All groups share one centre, and each spreads out both ways along 10 directions, with some noise.
Known rows, each followed by its group:
[ -2  12  11 -19  19   5   9   8  17 -18   4 -16   7 -15 -25 -12  -5  -9] -> R
[-11  12 -13 -16  -4   7  -4 -24  17   1   9 -12   7  -4   3   5  -1   0] -> B
[ -3   9   8  -9   4  15  -1  -4  18  21  -1  -5 -14  -6   0   4  20  -2] -> B
[-23   3  -4   3 -19  18   3   0 -15  -7  28  15   7   4 -17  -1   0  -3] -> R
[ 11  -6 -10  27   2  16  -4  18  20 -16   2  -3 -16   9 -11   9  20 -17] -> R
[  7  -9  -2  29   1   4  15  -5 -47  -9 -13   3  14  28   9 -53 -29  37] -> G
[-10  27  32  -3  12  -1  12  39  32   0   9  12  42  36   0 -25  -7   4] -> R
[-18   1  36 -17  25   9  18 -16 -22  -7  24   1   9  10  14  -1 -33  -7] -> R
[-12  23  12   0 -12   4  -7  13  -3  30   3  12  -8  -7  13  10   6  28] -> B
[ 11  12   7   3   3 -10   4  10  -2 -12  -6  -7  -9  -8  14   2 -21  12] -> W
[-21  13 -43  10   1 -14   7  20 -10   9  -9 -11 -16 -25 -15   8  25  25] -> R
[-16  32  -2 -19 -14   0  13  19 -13 -13 -14  20  -2 -21  -9  -2 -17  12] -> R
[  7  19 -17   0   3  22 -16 -15  55 -16   4  -7  28  18  -5  -4  -4  -9] -> W
[-29 -29  29 -12  50  25  13  29  -6   0   6   9   4   8 -24  -1  43 -21] -> W
[ 10  11   7 -12  13  38   0   0  14  -3 -17  -3  -1  -5 -13  10  11  -8] -> G
[-32  28 -19   3  40  20  19   0  28   3  -1   4  20  44  18   5   6  -8] -> W
[ -8 -20 -26  -4 -11 -14 -16 -18  -5  15 -11  -4 -10 -10   8  -2  26  10] -> G
[ 20 -19  22  -8  26 -16  -5  -1   2 -21   0 -21  13 -10   2 -13 -24   1] -> B
[  2 -11  -8   5 -16   6   2 -35 -16  11   9 -21   1   6  -6 -23   2  12] -> G
[-11   7  15  -5  12  19   0  15  -1  10  -3  22  10   5   5   8   5  10] -> G
[  2  13  29  -5  -8   2  10  -3  -7   9  12  -3  -5   3  12  -5 -17   2] -> G
[-11  -7 -17   7  32   4  -2   9   2  -1 -11  28  -6  -3 -14 -27  -5  -3] -> W
[-21  -6  11  -6  -5  -9  -1  22  -1   5  -2  30  -6   9   5 -11  16  -7] -> R
[-14 -21 -25 -13  30 -13   7 -15  -3 -27 -14  -4 -19  -4   4   1   7 -24] -> B
[ 11   1  13 -27  11 -10  -9 -15  21  28 -21  -2   0  -7  22   5   9  -4] -> G
[ -7  -5   3   4  10   3   1  11   9   6   7  -3   5   3 -13 -11  21  -1] -> R
[  2 -19 -10 -10  12 -43 -27  -1  13  -7 -14   7  29  -3  21 -21 -12  19] -> G
[-19  10  15 -24  35  11  13  -7  -5  20  -9  13  21   8   8 -16  -9   6] -> W
[-18 -23   0 -21   6   8 -17 -15  30  15  -3   3 -22   4   4   1  50 -30] -> B
[ -9 -23   7   0  -3 -33 -42  11  -1  -1   8  21  19  -9  32   5  -9  37] -> G
[-22  13 -27 -17  38   8   5   9   0 -31  -9  15   0 -33 -25 -12 -23   2] -> W
[ -1   6  20 -13   5  -1 -12  10  -1  -5 -13  28  23   0  21  -7 -19  22] -> W
[  5 -14  38 -57 -10 -17  10 -28 -14 -13  13 -36  22 -34 -32 -15 -12 -20] -> B
[-22   1  -8  -8  -6  -8 -21  10  17 -30  17   9   0 -17   9   8  -8  10] -> B
[  8   8   6  -7   4   0 -13  -8  18 -18   9 -12  15 -11   6   0 -24  12] -> B
[ -6  31  11 -12   6  30  12  17  16  -5  -2  12  22   3 -19   1  -5  -8] -> G
[ 36 -36  59  -6   3  23 -34  -6  16 -14  -5  34   8   9   7 -24 -14 -20] -> R
[ -2 -15  21 -29  45  19 -13  18  24 -14 -29  23  14  -4   0  -4  12  -9] -> W
[  5  -9  -6   4 -15   4  -9   6   3 -34   9   6  15  -3 -15  -7  -9  -4] -> B
[-10  -5  15   6  20  -4   7   3   6   2  23 -17   7  16   9  -3   2   3] -> W
[-28 -14 -11   2 -18  -6  -8  33  15 -23  18  13 -13 -19 -48 -16  37 -20] -> R
[ 12  -1 -12  29  23  34   1  -2  14 -10  30 -39  21   6 -37   1   3   8] -> R
[ -1   7  -8 -10  -5  -1 -15   6  25   4   3 -13  16 -21 -28 -15  15  13] -> R
[-12   7  45 -11 -15   8  -1  37   3   2  32  -6  -5 -30 -36   1  17   5] -> B
[ -9   1  20  14 -14   1  -6  18   4   2  27  24  19  20  -4 -16  -6   1] -> G
[ 22  13  42  10 -16  -5   9   2 -17  16  12  -3   7   6  11 -18 -30  17] -> W
[-17   2   3  -8 -12  12 -12  10  18  -9   5  21  -7   0  -3   1  15  -7] -> B
[-24  -1  -4 -18  -4  11  -1  -4  -4   6   4   8   8  -7 -10   8  19   0] -> W
[ -1   0   2 -11  34   7  12  -5   4 -10  -5 -17  17  -2 -15 -20  -8   1] -> G
[  5 -26 -10   1  -5  -2 -27 -17  28  -6 -11  16   3  20  15  -6  20 -16] -> B
[ 10  -2  31 -10  16  19 -14  20  12  -6 -18  36  27   4   4 -17  -9   6] -> W
[-23  11 -23  -2 -11 -10  -4  13  -8 -14   8  13  17 -12  -8   1 -10  17] -> G

New rows, each followed by its group:
[  3 -16  11  -4  -7   8 -13 -14   7  13   4   5   0   1   0  -4  14  -6] -> R
[-28   5   0   4 -50  17  17  32 -34   0  -6  51   0  10 -28  -6  23 -10] -> B
[ -7 -12  -1  31  37   9   6   9  19   0  22  -7   1  27 -19 -29   7 -14] -> W
[ -1   8  30 -21  16   7  18  18   8 -15 -19  17 -13   6   7  -9  -7 -26] -> R
[-14  32 -38  -8 -51 -10  -3  11  26 -10   4  19  13  -9 -30   6   9 -17] -> G
[ -7  32 -26 -24  26  -6  13   2  17 -30 -29 -28 -25 -23  20  37 -10   2] -> W
[ 23 -32  -8 -20  25 -20 -11 -37  11  -4 -35 -10   2  10  29 -10  -2 -19] -> B
[  5 -23  10   9  20  16  -3 -14 -35 -28  14   2 -24 -15   6  15 -29  -2] -> R
[  7  -7  14  -1  10  18   2 -15 -18  13 -10  10 -11   4  14   7  -8   0] -> R
[-13  10 -49  19  23  -2  -6   5  23 -24   0   7 -10  -2 -11 -14  -9  -4] -> W
[ 10  -3  33  14 -57   2  -2  -2  -7  21  33 -21   4  21  10  21  23   8] -> W
[-10  14   6  -2 -18   2   2  12   2  -6   3  19   2   9   4  -1  -3  -4] -> R
[-29  10  19 -17 -33  30  13  -6  -8   4  19  40  13  18 -18 -11   2 -26] -> R
[ 27  12 -16 -10   5   3  -4   6  27  -5 -40 -19 -29 -27 -10   8  20  -3] -> R
[ -4   8 -12  12  -4  -1   0   7  16  15  -1  -8  -2  15   6   8  22   1] -> R
[ 17 -27   1  14 -18 -21 -21  -9  -6  15   9  -1 -25 -14  -8 -16   8   0] -> W
[ 28  -4  19  18 -24  -1 -13  21   6   2 -20  15 -16   7  19   3   7   2] -> W
[ -4  13 -14  24  34 -25  13  41  18   1 -15 -17 -15  18  25  12  13  12] -> R
[  3  17   9 -12  -6  -3   7  11  31  -8  -9  -5  -7   9   8   4   8 -21] -> R
[ -7  11  13   0 -61  49  -1 -14  -6  -6  18  45  14  23 -15   0   0 -25] -> R
[-18  13 -68   2 -14 -12 -25   1  12 -23 -20  33 -19 -30   6  14  -4  14] -> W
[  8 -19  25  21  24   5  -7  40   9 -35   3  21  -9  13   2  -6  -4 -10] -> R
[-52  15  -5  -2   5  17  24   3 -13  13  39   1  25  28 -10   3  14   7] -> W
[  7  -3 -14 -16   0   4  -5 -17  13  10 -21  -7   1  -8  -3  -1  18  -5] -> G
[  9  -6  13   7  -8   8 -12  -9 -19  14 -14  13   6   9  28  -8  -7  31] -> G
[-12  -1  -5 -11   6   4   1   2   6  12  -3   5  -1  -6  -5   7  16  -7] -> G
[ -7 -25  17 -22 -14   2 -18  -1  22 -19   5  10   3  -2 -10 -10  24 -28] -> B
[ 22 -34  22  43  24 -16 -14  48 -11  -3   7   1 -14  -4  -8  -8   4  16] -> B
[ 17  -6 -40  40  -9  13  24 -14 -37  23  -7  -6  12  21 -27  -9   5   1] -> B
[-4  0 21 10  2 15  0 36  3 -5 -3 31 -4  9 -5 -6 13 -4] -> B
[-26  18 -19  -1 -28 -25  23   4  -1  -8  37 -11 -25 -16 -33  -1   2 -30] -> G
[-32  13 -23 -10 -14  16  -6 -16  23  19  10   6  30  29  13  17  28  -1] -> W
[ 16   4   3  42  -4  -1  24  20 -21   3   7  -5 -38   4 -13 -16  -6  -3] -> W
[ -4  -6 -20 -13  13   5 -14   2  20 -16  -4  -9  16 -18 -25   3  11  -1] -> G
[-19 -12  14  -9   0 -16 -12   2   3   7  34  -9 -13 -19   4  19  11  -3] -> G
[-18  -8 -10   1  -2   0 -16  15  17 -21  10  -1   4   4  11  29  23   1] -> W
[ -3 -11 -56  -1  -8  -9  -8 -21   8 -31 -18 -10 -29 -16  -6  17  13 -19] -> B
[-32   4   8 -15   0   4   1  -7   9  38  23  15  32  17  -7  -7  17  -4] -> G
[-28  13 -34 -12 -24  -5  -4  -9  -6 -23  16  -5  -8 -26  -9  18  -3  10] -> B
[-17 -10   1 -14  -9  -8  -1 -15   7  16   4  -1 -20   3   5   5  27 -22] -> R
[-10  36  10   4  35   7  50   9   0  -1   4 -36  -8  28  18  10 -13  -2] -> W
[ 12  -4 -36  -9 -15  -6  -5 -24  13  14 -40   2   6   4  -4 -24  19  -4] -> G
[ 26  13  20 -12 -15  30  -3  -9  25 -15  -5   7  39  20 -13 -16 -15 -13] -> B
[  8  21   2  -1 -12  -7 -25   2  18 -15  11  -5  10 -17  20  12 -31  34] -> B
[ -5   5   5  -9  22  18   9   7  15 -16   1 -14   5   0 -14   4   7 -12] -> W
[ 10 -34   6  -9  34 -25  -7   1  -1 -21 -15  -7 -10  -4  13  -8  -1 -12] -> B
[-14  28 -40  18  15  16  11  -4  -5  59 -38  21 -38  17  38  20  22  22] -> B
[  3   3  21 -16  -3   8   8   8  -6  -3 -24  22  11   8   4  -9  -1 -11] -> B
[-23  17 -24  14   3  19   9  13   9  -5   4  11   0  22  -2   9  14  -3] -> W
[ -5  -1  16  10   5  22  -8  26 -10  -1  -1  23  -8   1   9  16   7  14] -> G
[  2 -14  -5  -2  12   4 -12 -12  -3   0  19 -22  10 -27 -24  -6   0  18] -> R
[-14   2  17   9   1  -1   6   2 -19  37  23   6  19   8  -1 -10   1  23] -> B
[ -2  31 -11  21  -4  35 -10  33  29 -46   0  32  11  14  -1   3 -21   5] -> B
[-15  -3  11  -6   3 -11 -11   1   0   5  13   7  19   7  19   3   1  17] -> W
[  5  -6 -19   0 -27  15 -31   1   8 -10  14  -3  15 -37 -47 -10  11  20] -> R
[ 20  10  -3  15 -34  -3   2   2   8 -26  11 -11 -15  -2 -17 -15 -15  -8] -> G
[-24   2  33   8  22  -7  -6  28 -10  28  35  -4  -6 -14   2  -1   4  34] -> B
[ 21  -6  13  -2 -35  16 -40  -9   0 -19   7  20  26 -25 -11  -7 -24  27] -> R
[ -4  15  45 -14 -12  30  -3   5  24  25  28  -3  18   1 -24  -9  18   1] -> B
